There are 4 nested groupings, the coarsest first. Each group lies inside one group of the grouping before and may be the whole of it. The rows also spread widely along 14 directions, which tell nothing about the answers.
Known rows, each followed by its group in each grouping:
[ 2.18 -1.23 -2.14  1.48  1.88 -1.54 -2.25 -2.20  2.02 -2.21  2.07  1.03
 -1.33  0.22 -0.97  2.19 -1.33 -1.00 -0.04 -2.58 -4.73 -0.67 -0.34 -0.04
  0.26  0.60]  z_870 Busum gada z_41
[ 3.78  1.68  2.09 -0.47  0.41 -2.46 -1.50 -0.41  1.48  0.02  2.18  0.32
  0.82  2.75  0.80 -0.52  3.39 -3.56  4.10 -0.98  0.38  3.53  3.75  1.03
 -1.06  1.37]  z_805 puno reme z_327
[ 0.05 -1.85 -0.02  1.11 -0.74  0.72  3.36 -3.42 -0.75  2.21 -1.39  3.15
  1.40  1.16 -0.38 -1.27  2.64  1.23  0.33  1.17  0.56 -1.15 -4.30 -0.26
 -0.43  0.96]  z_805 delem toli z_771
[-1.32 -0.33  0.95 -0.16 -2.03  0.73  1.03 -1.05  0.72  4.93  0.85  0.08
 -0.73  0.01  1.26  0.19 -0.57 -2.28 -0.39 -2.41 -0.71 -0.74 -1.06  1.08
 -2.11  2.38]  z_805 sapi Vev z_147
[ 6.47 -1.33  0.67 -1.18  1.97 -1.75  0.02 -1.11  1.81 -1.74  1.98  0.94
 -0.43 -0.82 -0.84 -2.95  1.48  0.52  2.30  0.33 -4.41  1.12  0.20 -2.95
  1.40 -0.44]  z_805 sapi befo z_214
[-1.06 -1.17  0.89  2.20  2.17 -2.17 -0.23  1.24  2.15  1.04  2.51 -3.57
 -1.36 -1.01 -1.92 -1.21 -0.59 -0.23 -1.01 -2.72  0.42  1.79 -1.39  1.56
 -0.13 -0.47]  z_805 delem toli z_713
[ 1.50  0.97 -0.47  1.04  3.36 -2.10 -1.60 -2.38 -0.22  0.28  0.72 -5.16
 -0.74  1.58  1.56  1.52  0.17 -1.30 -0.47  0.30 -0.44  1.33 -3.79 -1.82
  2.95 -0.64]  z_805 delem foga z_519
[ 2.83  0.66 -0.97  0.82  3.87  1.58 -0.01  1.15  2.21 -2.51 -0.25  2.44
 -1.79 -1.28  1.20 -3.05 -2.65  3.98  0.55 -1.04 -2.75  0.60 -0.91 -1.42
  0.63 -2.29]  z_805 sapi Buvo z_598
[ 0.69  1.80  2.77 -1.53  0.37 -0.07  2.15  1.03  4.76 -1.03 -1.62  4.48
 -0.81 -0.48  0.31 -2.25  0.79  1.46 -0.99 -0.42  0.58  0.70  4.60  0.73
 -3.31 -1.54]  z_870 bines gumo z_288
[ 3.24 -0.07 -2.04  3.03  0.76  3.77  0.51  0.22  0.37 -1.19 -0.84  5.76
  0.22  1.37 -0.81 -3.82  1.12  2.30  3.16 -0.49 -3.73  0.75 -2.14  0.55
 -2.77 -0.69]  z_805 sapi Vev z_125
[ 1.91  4.26  0.27  1.14  3.93 -0.43 -1.72 -2.54  1.51 -0.89 -1.42  3.90
 -2.02  2.57  4.56 -0.44 -2.43  0.38  2.43 -0.89  0.00  2.82 -0.52 -0.90
  0.57  0.55]  z_870 tuta letid z_305
[ 1.00  0.66  0.49  1.16 -0.71 -1.04  1.58 -3.78  2.13 -1.41 -1.62  7.13
 -1.40  2.21  3.31 -2.38 -0.84 -0.25  1.26 -0.28 -0.68  0.33 -0.95  1.51
 -1.99  1.30]  z_805 delem foga z_536
[ 0.03 -2.34 -1.75 -2.45 -2.43 -0.85  2.13 -1.13 -3.22 -0.93  1.31 -1.83
  5.24 -3.25  0.31  2.31  1.13 -0.32  3.41 -0.56  1.06 -0.73  3.37  0.04
  1.05 -1.29]  z_805 puno reme z_379
[ 1.97 -0.81  2.69 -2.84 -1.43 -0.06  0.53  0.54  1.13  5.65  2.27 -0.12
  1.27 -2.08 -5.11 -0.75  3.62 -0.48  0.79 -0.33 -1.03 -0.59  1.17 -1.48
 -0.98  2.03]  z_870 tuta letid z_600
[ 1.79  0.10 -0.02 -1.95  3.01  1.92 -1.02  1.59 -1.13  1.17  0.69 -1.85
  1.23 -1.37 -0.15  0.99 -1.25  1.58  2.66  0.18  1.44  2.17  3.36 -1.27
  4.43  1.52]  z_805 sumu sivat z_424
[ 1.69  3.05 -1.85  1.10  5.20 -1.90 -3.85  1.98 -0.15 -2.66  3.20 -0.31
 -0.01 -1.07 -0.80  1.92  0.99  1.42  2.25 -3.83 -0.71  0.00 -1.13 -0.98
 -1.84 -4.01]  z_870 tuta Tufib z_198
[ 1.81 -4.66 -1.68  0.34 -2.31  4.09  3.91  0.55  0.44 -2.23 -1.78  4.01
  1.42 -1.37 -2.13 -1.92  0.27  2.36 -1.55  0.95 -5.06 -3.22 -0.06  0.39
 -1.69 -0.66]  z_805 delem resu z_29
[ 0.39  0.96  2.39 -2.35 -2.56 -0.09  1.55  0.66  1.38  3.67  0.77 -3.92
  1.81 -1.94 -2.59  0.00  3.53 -1.99 -0.07  0.37 -0.01  0.65  2.41  0.36
 -2.38 -1.24]  z_805 sumu sivat z_484
[ 2.38  3.91  2.03 -2.43  1.05 -1.09 -0.06  1.59  3.89 -1.29  0.11  2.07
  0.06 -1.79 -1.04 -0.84  2.52  1.09  0.19 -0.52 -1.00 -0.24  2.87 -1.38
 -4.21 -4.12]  z_870 tuta Tufib z_380
[ 1.27 -1.30 -2.25  0.26  5.23 -4.44 -1.69  0.06 -0.52 -5.94  3.30  0.09
  0.38 -1.74  2.02  1.49 -2.85  1.83  2.45 -3.25  1.05  0.82  1.66  0.17
  3.15 -1.63]  z_805 puno Kela z_561
[ 2.22  2.41  0.68 -3.01 -3.00  2.30 -1.22 -0.15  0.64  2.12 -0.86  2.23
  1.68  0.43 -1.47  0.82  3.08 -1.31  1.03  1.71 -1.22 -0.48  3.96 -0.46
 -2.38  0.30]  z_870 bines gumo z_464
[ 0.15  0.78  0.45  1.09 -2.40 -0.87  1.01 -0.17 -3.00 -0.20  0.18 -1.57
  0.05  0.64  3.41 -0.78  0.97 -1.97  1.08 -1.34  0.31  0.08 -3.16  0.01
 -2.84 -1.94]  z_870 bines gumo z_464
[ 0.27 -2.13 -0.20  1.65 -0.36 -2.60  2.97 -3.15 -0.93 -3.39 -1.10  3.03
  1.88  3.53  3.24  0.75  3.21 -1.73  1.46  0.71  2.23  0.45  0.04  2.17
 -0.30  0.29]  z_805 delem foga z_536
[-1.93 -0.11 -0.26  1.90 -3.40  0.71  0.10 -0.39 -0.31  0.86 -0.25 -1.74
 -0.56  0.25  1.52 -0.41 -1.40 -3.40  0.34 -1.53 -1.33  1.44 -0.66  2.57
 -2.86  0.03]  z_870 tuta Tufib z_198
[ 2.40  1.88  1.82  0.56 -2.64  3.61  0.06  2.04 -2.04  3.07 -0.27  1.74
  0.63  3.39  1.87 -1.74  3.75 -2.62  2.69 -0.42 -0.25  0.42  0.04  0.87
 -3.41  1.85]  z_805 delem toli z_771
[-0.15 -0.18  1.43  0.57  0.90 -1.77  0.46 -3.40  2.28  0.01 -1.42  0.72
 -2.54  3.19  4.67  0.00 -2.62 -2.36 -1.24  0.15  0.82  1.90  0.08  1.20
  2.37  3.39]  z_805 delem foga z_519
[ 2.17  0.76  0.24  1.99  4.11  0.57 -3.87  5.00 -2.74 -1.27  3.02 -1.10
 -3.65 -1.06  2.81 -3.00 -5.89  1.35  3.14 -5.11 -0.47  2.11 -2.13 -0.58
  1.79  0.67]  z_870 tuta letid z_305
[ 0.43  1.90  0.66 -1.57 -0.47  1.85  1.72 -1.22  1.52  4.37 -0.22 -2.22
  0.56 -2.13  0.57  0.05 -0.31 -0.22 -0.06 -0.98 -1.86 -0.47 -0.04 -1.73
 -0.92 -0.31]  z_805 delem foga z_519
[-4.31  1.10  1.10  0.39 -1.34 -0.22  2.35 -1.35  1.70  0.06 -2.35  1.75
 -1.48 -0.40  4.95 -1.43 -5.49  0.36 -1.47 -1.48  2.98  0.66 -0.23  3.00
 -1.09  0.03]  z_805 puno reme z_327
[ 1.51 -3.44  0.47  0.72  0.26 -0.54 -0.93  1.65 -1.77 -1.01  1.04 -3.58
  1.05  2.49 -1.71  0.59  3.24 -1.61 -1.09  1.63  0.60  0.09 -1.27  0.87
  2.04  0.64]  z_805 puno reme z_379
[-0.27 -0.12 -1.29 -2.18 -0.39  1.94 -0.17 -0.75  0.93  1.05  0.07  3.28
  1.49 -2.53 -0.89  0.42 -2.36  1.78  1.33 -0.52 -0.21 -0.78  3.54  0.68
  0.83  1.32]  z_805 puno Kela z_561
[-0.85 -1.09  2.87 -0.75  0.77 -4.99  0.63  0.03  1.04 -0.06  2.22  3.12
 -2.12  0.51  1.56 -1.18 -0.11 -0.46 -0.38 -2.82  3.86 -0.82 -0.69  2.06
 -0.31  2.08]  z_805 delem foga z_519
[-1.41  1.52 -1.73 -1.23  2.18  0.70 -0.56 -2.34 -0.02 -0.22 -1.19  0.03
  1.15 -0.43  4.52  4.53 -4.65 -0.57  1.88 -1.63  1.29  1.82  5.19  0.03
  3.45  1.72]  z_870 tuta letid z_305
[ 2.26 -3.13 -1.65 -0.69  0.76  1.47 -0.91  1.20 -2.40 -2.02  0.76 -3.67
  0.90 -2.27 -1.14 -0.07 -2.55  0.98  1.64  0.72 -1.77  1.07  1.31 -0.77
  4.76  0.40]  z_805 sumu sivat z_484
[ 0.53 -0.01  1.59 -2.36  1.56 -1.09 -2.16  3.90 -0.15  0.25  2.64  2.02
 -0.84  0.98  0.84  2.29  1.20 -0.35 -0.75 -2.80  2.26 -2.41  2.46  1.05
 -0.46  1.57]  z_805 sapi Vev z_125
[ 0.05  1.25  2.11 -2.01  1.33 -3.22 -0.32  1.03 -0.05 -0.96  0.69 -1.46
 -0.61 -0.11  3.57 -0.13 -0.97 -0.38  0.99 -0.53  3.90  1.86  2.06  0.53
  1.41 -0.69]  z_805 sapi Vev z_125
[ 1.45 -1.35  0.53 -0.46  0.71  0.04 -1.08  1.17  0.34  2.01  2.77  0.04
 -0.61  0.17 -0.86  0.53  0.83 -0.92 -0.69 -2.31 -1.53 -1.70 -0.72  0.02
 -0.31  2.00]  z_805 puno Kela z_561
[-2.14 -0.82 -0.57  0.65 -0.68  1.00  2.63 -2.00  0.46  0.00 -2.19  2.81
  0.34 -0.98  1.30 -1.35 -2.45  2.15 -0.43  0.49  1.38 -0.24 -1.12  1.29
  0.23 -0.04]  z_805 delem toli z_713
[-0.45 -0.25 -1.12  1.04  1.08  0.01 -2.20 -2.17  1.03 -0.34 -1.08 -3.04
 -0.99  2.70  1.04  3.97 -1.43 -2.79 -2.99  0.95 -2.06  0.33 -0.61  0.06
  2.27  1.42]  z_870 tuta letid z_600
[ 1.83  0.20  0.91 -0.93 -1.87  2.68  0.90  0.13 -0.02  2.94 -0.92 -1.70
  2.44  1.16 -2.50  0.12  5.29 -1.38  0.08  2.77 -0.83 -0.09  0.50 -0.26
 -1.29 -0.32]  z_805 delem foga z_536
[ 0.97  1.16  0.63  0.72 -0.51  0.87  0.88  0.36  0.20  3.70  1.61 -1.05
  1.70  0.12 -1.09 -0.58  3.56 -1.94  2.94 -2.18 -0.19  1.53  0.71  0.83
 -2.72  0.28]  z_805 delem foga z_519

New rows, each followed by its group in each grouping:
[-1.56  0.48  1.66 -0.36 -1.72 -0.22  1.81 -2.47 -1.76  2.83 -1.19  3.47
 -0.57  1.18  3.04 -1.03 -0.50 -0.25  0.92 -0.07  3.32 -0.45 -3.10  1.26
 -0.43  2.55]  z_805 sumu sivat z_484
[ 1.40 -3.38 -1.43  1.02 -0.59 -1.64  2.11 -3.11 -0.65 -3.98 -0.11 -1.24
  0.29 -0.05  3.04  0.31 -2.20 -1.63  1.04 -0.43 -2.76  1.18  0.37  0.43
  2.24  0.46]  z_805 sumu sivat z_484
[ 0.37 -2.41 -1.60 -0.40 -0.37 -2.37  2.62 -4.54  1.18 -1.53  0.96  1.51
  0.12 -3.49  1.35 -0.15 -3.87  0.61  1.59 -2.38 -2.89 -0.10  0.16 -0.20
  1.11  0.39]  z_805 sumu sivat z_484
[-3.07  0.28 -2.96 -0.18  0.39  2.62  0.26 -0.40  2.19 -1.17 -1.96  0.90
  1.82 -3.08 -2.80  2.30 -2.13  2.58 -1.42  0.31 -0.33 -0.75  2.60  1.22
 -0.65 -2.72]  z_870 tuta Tufib z_380
[-0.03 -0.18  0.05  0.84 -5.30  2.90  1.36 -1.12 -1.40  0.45 -2.07  7.05
  0.96  3.71  2.01 -1.05  2.18 -1.90  0.49  0.18 -0.84 -2.86 -1.70  3.15
 -5.07  1.92]  z_805 puno reme z_327
[-1.49 -0.36  1.16 -2.38 -0.46  1.04 -1.56  0.53 -1.45  5.08  1.43  0.25
  0.16  1.28  0.85  3.70  0.04 -1.93 -0.47 -1.79  3.16 -1.77  1.94  1.03
  1.87  5.33]  z_805 delem toli z_771
[ 2.88  1.98  0.85  1.70  0.51  3.89  1.48  1.73  1.77  0.56 -1.43 -2.19
  0.83 -0.28  0.78 -2.97 -0.03 -0.85  2.95 -0.34 -3.51  4.75  3.18 -0.63
 -1.90 -1.42]  z_870 tuta letid z_600
[ 0.52 -0.88  0.44 -1.86 -1.65  1.01  1.22  1.75 -2.51  0.19  0.09 -0.42
  1.69  0.19  2.17  0.66  1.89 -0.48  1.03  0.02  1.67 -1.11  1.44  0.36
 -0.01 -0.50]  z_805 sapi Buvo z_598
[ 2.51 -0.42  0.11  2.54  3.02 -0.90  0.55 -2.17  2.15 -1.51 -0.23  3.42
 -2.23  2.30  2.12 -1.73 -0.74  0.12  0.81 -1.76 -1.97  1.87 -1.17 -0.37
 -0.11  1.24]  z_870 bines gumo z_288
[-1.32  3.16 -0.80  1.15  2.85  1.92 -1.72  0.33  2.72  1.38 -0.34  3.09
 -0.16  0.76 -1.29  0.91 -0.20  1.99 -0.89 -1.66  0.57 -0.78 -0.74  1.49
 -2.30 -0.75]  z_805 puno reme z_327
[-0.12 -0.70 -0.72 -1.32 -0.52 -0.16  1.21 -0.62  1.78 -3.56 -1.64  2.52
  0.12 -0.55  1.44  0.41 -1.55  1.38 -2.57  1.13 -0.97 -2.32  1.23  0.83
 -0.49 -1.78]  z_805 puno Kela z_561
[ 0.62 -2.74 -0.78  0.61  2.33  0.86  0.32  0.09 -1.31 -0.44  1.19 -0.15
 -0.54 -0.10  3.05  0.24 -3.66  0.49  0.88 -2.22 -0.21  0.24  0.05  0.05
  3.54  2.73]  z_805 puno Kela z_561
[ 1.47 -0.95  0.20  1.66  4.11  0.93  3.29  3.37  1.83 -2.24  0.68 -2.10
  2.31 -2.11 -0.57 -0.99  1.18  1.70  2.53 -2.70 -0.43  3.53  4.68  0.05
 -0.67 -3.13]  z_870 tuta letid z_305
[ 1.22 -6.04 -3.04 -0.90 -5.74  0.47  0.73 -2.77 -2.51 -3.44 -0.38  1.59
  3.14 -0.49 -2.84  1.02  0.77 -1.81  1.25  2.80 -3.05 -1.43  2.31  2.27
  1.55  1.83]  z_805 sumu sivat z_484
[-1.92 -3.24 -1.02 -0.82 -3.45  1.78  1.91 -3.89 -0.63  0.93 -3.10  2.09
  1.22  1.23  0.59  0.79 -1.36 -0.70 -1.13  3.29  1.12 -0.75  0.63  2.07
  3.02  3.66]  z_805 delem foga z_519
[ 2.87 -3.97 -1.40  1.67 -1.71  2.32  1.74 -0.22 -2.54 -1.87 -0.34 -2.45
  0.70  1.30  2.28 -0.68 -0.49 -1.98  0.90  0.27 -4.04  0.34 -0.65 -0.40
  1.56  1.08]  z_805 delem toli z_771
[-0.13  2.56  0.24 -0.96 -2.27  0.84  0.42 -0.02 -1.52 -0.44 -0.92  1.68
 -0.45  0.88  5.65  0.99 -0.99 -1.72 -0.18 -1.53 -0.41 -2.57 -0.54  0.44
 -3.11 -0.89]  z_805 delem foga z_536
[-2.95 -3.86 -0.46 -0.36 -0.42 -0.24  1.57  0.15 -1.81  1.02  1.68 -0.81
  0.16 -4.17  0.56  0.26 -5.40  1.29  1.28 -3.54  2.26  0.07  1.05  1.42
  2.98  2.17]  z_870 Busum gada z_41
[ 0.52 -0.23 -2.18  0.61  0.49 -0.31 -4.40  1.49 -1.37 -4.00  0.55 -0.26
  0.04  1.39 -1.47  0.63 -0.30  0.03 -0.38  1.61  0.30 -0.24 -0.48  2.07
  1.07 -1.24]  z_805 puno Kela z_561
[-3.21  0.33 -0.62  1.25 -0.75 -0.25  3.14 -0.61 -0.90 -0.78 -1.13  0.27
  0.86 -1.63  3.12 -0.05 -1.62  0.99  0.10 -2.27  2.19 -0.18 -0.99  1.28
 -2.56 -2.85]  z_870 bines gumo z_464
[ 3.39  0.51 -0.92 -1.30  0.23 -1.35  1.44 -3.63  1.05 -1.69 -0.44  3.70
  0.43 -1.10  1.28 -1.56  0.27  1.94  1.66  0.66 -3.12 -0.89 -1.82 -2.42
 -0.63 -2.03]  z_805 sapi Vev z_125
[-5.94 -0.12 -2.14  0.81  0.30 -1.00  0.70 -3.31  1.96  2.81 -0.40 -1.57
  2.37 -1.21 -3.47  3.86  0.58  0.37 -2.15 -0.23  3.55 -0.29 -0.19  2.92
 -0.12 -0.83]  z_805 delem toli z_771
[ 0.52  1.71  0.15 -1.00 -0.35  0.22 -5.05  1.68 -0.67  1.52  1.99  1.08
 -0.44  1.35 -1.30  1.14  0.45 -1.39  0.86 -1.01  1.05 -0.69  0.53  1.67
 -0.42  1.77]  z_805 puno reme z_379
[ 1.92  2.45  0.43 -4.25 -1.75 -0.07  2.21 -3.29  1.90 -1.28 -3.24 -1.54
  2.98 -0.11  2.51  2.53  2.15 -1.31 -0.48  4.20 -0.66  0.01  4.85 -1.69
  0.57 -2.59]  z_805 delem foga z_519
[ 0.11  0.75 -1.98 -1.45 -3.25  1.14 -1.68 -0.79  3.21  0.38 -0.22  3.34
  1.28 -0.33 -5.87  1.35  4.30  0.08 -2.71  1.62 -3.60 -4.02  0.32  1.48
 -4.75 -2.78]  z_805 sapi Buvo z_598
[ 1.54 -2.69 -3.23 -0.53 -5.17  0.89  0.24 -1.32 -2.94 -0.06  2.68 -1.65
  1.60 -3.08  2.08  0.53 -3.08 -3.39  4.24 -3.71 -5.72 -0.42  1.95  0.55
 -1.07  0.97]  z_805 sapi Vev z_125
[-2.55 -0.25  0.70  2.72 -0.13 -0.12 -0.05 -0.38  2.18 -2.11 -2.36  4.01
 -3.14  2.25  2.65 -3.10 -4.09  0.61 -2.33 -0.07  1.76  0.80 -2.31  4.04
 -0.78  0.77]  z_805 puno reme z_379
[ 0.35  3.10  2.74 -3.56  1.01 -0.31 -1.67  2.46  0.05  2.76  0.92  1.53
  0.39 -0.95 -0.16  0.78  0.87  0.62  1.30 -1.12  3.39 -0.16  3.08 -0.51
 -0.36  0.66]  z_870 tuta letid z_305
[-0.06 -1.41 -0.16 -0.80  0.00  0.24 -0.18  0.05 -1.63  1.83  1.86  3.07
 -0.17 -1.50  0.41  0.73 -1.95  0.64  1.22 -3.24 -0.49 -2.23 -0.81 -0.38
  0.17  2.70]  z_870 tuta letid z_600
[ 0.28 -1.33 -0.45  1.41  0.08 -0.10 -0.97  0.15 -0.12 -3.01 -0.55 -2.73
 -0.67  0.60  1.20 -0.15 -2.67 -1.27  0.45  0.55 -0.06  2.81  1.48  1.59
  2.21 -0.10]  z_870 Busum gada z_41
[ 0.67 -2.03  0.41 -0.71 -0.23 -0.87  1.54 -1.51  1.79  1.17  1.27  6.56
 -0.68 -1.12 -0.76 -2.16 -0.52  1.66  0.95 -2.02 -0.68 -1.59 -0.42  0.70
 -1.19  2.16]  z_805 sapi Vev z_147
[-4.88 -2.54 -1.51  1.62 -1.61  4.09  4.12 -0.91 -0.48  1.90 -3.14 -2.19
  1.42  0.27  2.67  2.56 -2.53 -0.57 -2.96 -0.31  1.18 -0.70  0.39  2.50
  0.78  1.13]  z_805 delem toli z_771
[-0.44  2.01 -0.19 -1.02 -2.77  0.17 -1.68 -1.62 -1.93  2.87  0.34  1.43
  0.56 -0.84 -0.46 -0.94 -0.32 -0.19  2.14  0.36  1.08 -0.55 -2.32  0.42
 -0.95  0.50]  z_805 delem toli z_713
[-1.28  0.56 -0.50 -2.28 -2.18  3.99  3.22 -1.24  0.28 -0.31 -4.77  6.28
  2.96  0.99  1.16  1.35  2.40  2.19 -1.67  3.66  1.71 -3.30  1.89  0.82
 -1.59 -1.04]  z_805 sapi befo z_214
[ 4.68  2.95 -0.12  0.00  4.05  1.58 -0.04  0.02 -1.44  0.04  0.46  0.15
  0.21 -0.01  4.64 -1.65 -0.49  1.28  4.79 -1.42 -1.33  2.27 -0.74 -3.50
  1.14 -1.19]  z_805 sapi befo z_214
[ 3.62  1.57  0.24 -0.21 -1.20  2.02 -2.53 -2.55 -2.02 -0.36 -2.25  3.28
 -1.11  6.49  5.45  0.48 -0.07 -3.69  2.18  2.58 -0.56  1.20  0.32  0.36
  2.19  4.93]  z_805 delem foga z_519
[ 0.68 -0.98 -0.45 -0.22  0.16  1.47  0.24 -1.35  0.07 -3.01 -3.63 -0.15
  0.24  2.32  1.70 -0.32 -0.95  0.80 -2.35  5.03  0.33  0.45 -0.41  0.32
  3.21 -0.39]  z_805 puno Kela z_561
[ 0.17 -0.58  0.35  0.46  1.54  1.18  1.75  0.70  0.30  0.74  0.31 -0.22
  0.20  0.31  2.18  0.52 -0.08  0.17 -0.87 -1.94 -0.44 -0.88 -0.54  0.09
 -0.60  0.05]  z_805 puno Kela z_561
[-2.67  1.17 -0.12  2.34  2.32  2.97  0.06  1.18  1.20 -1.53 -3.64  4.62
 -3.64  4.67  6.06  0.65 -2.96  1.19 -4.46 -0.66  1.72 -1.97 -2.54  2.57
 -0.79  0.58]  z_805 sapi Buvo z_598
[-0.55 -3.77 -0.52 -2.01 -4.21  2.72  6.25 -2.40 -3.05  3.12 -1.40  1.94
  4.16 -3.95 -1.27 -2.41  0.89  2.78  2.16  1.45  0.74 -2.27 -1.53 -0.90
  0.65  0.51]  z_805 delem foga z_519
[-0.07 -5.26 -3.57  2.13 -0.42 -1.12  2.01 -2.74  1.65 -5.10 -0.08  1.63
  1.85 -1.58 -2.85  0.63 -0.40  0.53 -0.03 -0.10 -3.65  0.18  1.41  1.84
  0.07 -1.37]  z_870 tuta Tufib z_198
[ 2.31  0.48 -0.42  0.21  1.80  0.09 -2.15  0.21 -0.18 -1.71  0.52  3.07
 -0.67  1.09 -0.38 -0.51 -0.05  0.77  1.96 -0.23 -0.28  0.66  0.17  0.66
  0.74  0.97]  z_805 sumu sivat z_484
[ 3.01 -1.44 -0.36  0.59  2.59 -3.18 -0.78  2.02 -0.71 -4.51  2.51 -1.42
  0.54 -0.64 -1.46  0.28  2.43  0.65  0.06 -1.47 -1.70 -0.97 -1.46 -1.12
 -0.42 -3.53]  z_870 tuta letid z_305
[ 0.57 -1.78 -0.38  1.06 -2.72 -0.45 -2.06  0.23  0.62 -0.67  1.12 -0.42
  0.41  0.16 -3.38 -2.23  0.25 -1.79  1.14  0.72 -0.98  1.92  0.92  3.13
 -0.56  0.56]  z_805 puno reme z_379
[-0.74  0.00  1.34 -2.61 -0.10 -2.60 -2.16  1.51 -0.91  1.57  2.43 -1.21
 -0.35 -0.92 -1.64  2.03  1.30 -0.36 -1.74 -1.16  2.72 -2.21 -0.20 -0.12
  0.03  0.11]  z_870 bines gumo z_464
[ 2.70  0.98  1.01  0.22  0.04  3.42 -0.42  2.59 -0.67  0.83 -0.76  0.20
  1.36  2.42 -0.30  0.44  3.63 -1.37  1.10  0.61 -1.20  0.53  1.71 -0.33
 -1.63  0.36]  z_870 tuta letid z_600
[ 0.19  0.46  0.89 -0.78 -1.55  1.63  0.90 -0.80 -0.64  2.63 -1.40  0.70
  1.79 -0.04 -2.72 -1.62  2.69  0.74  1.41  2.82  1.79  1.02 -0.60  0.68
 -0.24  0.22]  z_805 sumu sivat z_484
[-0.17 -0.81 -0.78 -0.62  0.35  0.60 -0.10  0.69 -1.49  0.20  0.20 -3.32
  1.04 -1.10 -0.37  1.29 -0.20  0.59 -1.01  0.31  0.41 -1.01 -0.93 -0.69
  1.72 -1.05]  z_805 delem toli z_771
[ 4.29  0.02  0.07 -1.25 -0.17 -0.67 -3.54  1.42 -2.27 -0.07  3.82 -0.92
 -0.18  0.35  0.67  0.28  0.08 -2.05  2.94 -2.63 -2.61 -0.72 -0.02 -1.09
  0.42  1.57]  z_805 puno reme z_327
[ 2.43  1.74 -2.32  0.12 -1.81  0.30 -3.81 -1.08 -0.38 -1.25  0.66  3.89
 -0.08  0.09 -3.36 -1.63  1.03  0.71  1.49  0.83 -3.16 -2.05 -3.14  0.27
 -2.32 -1.35]  z_805 delem foga z_519
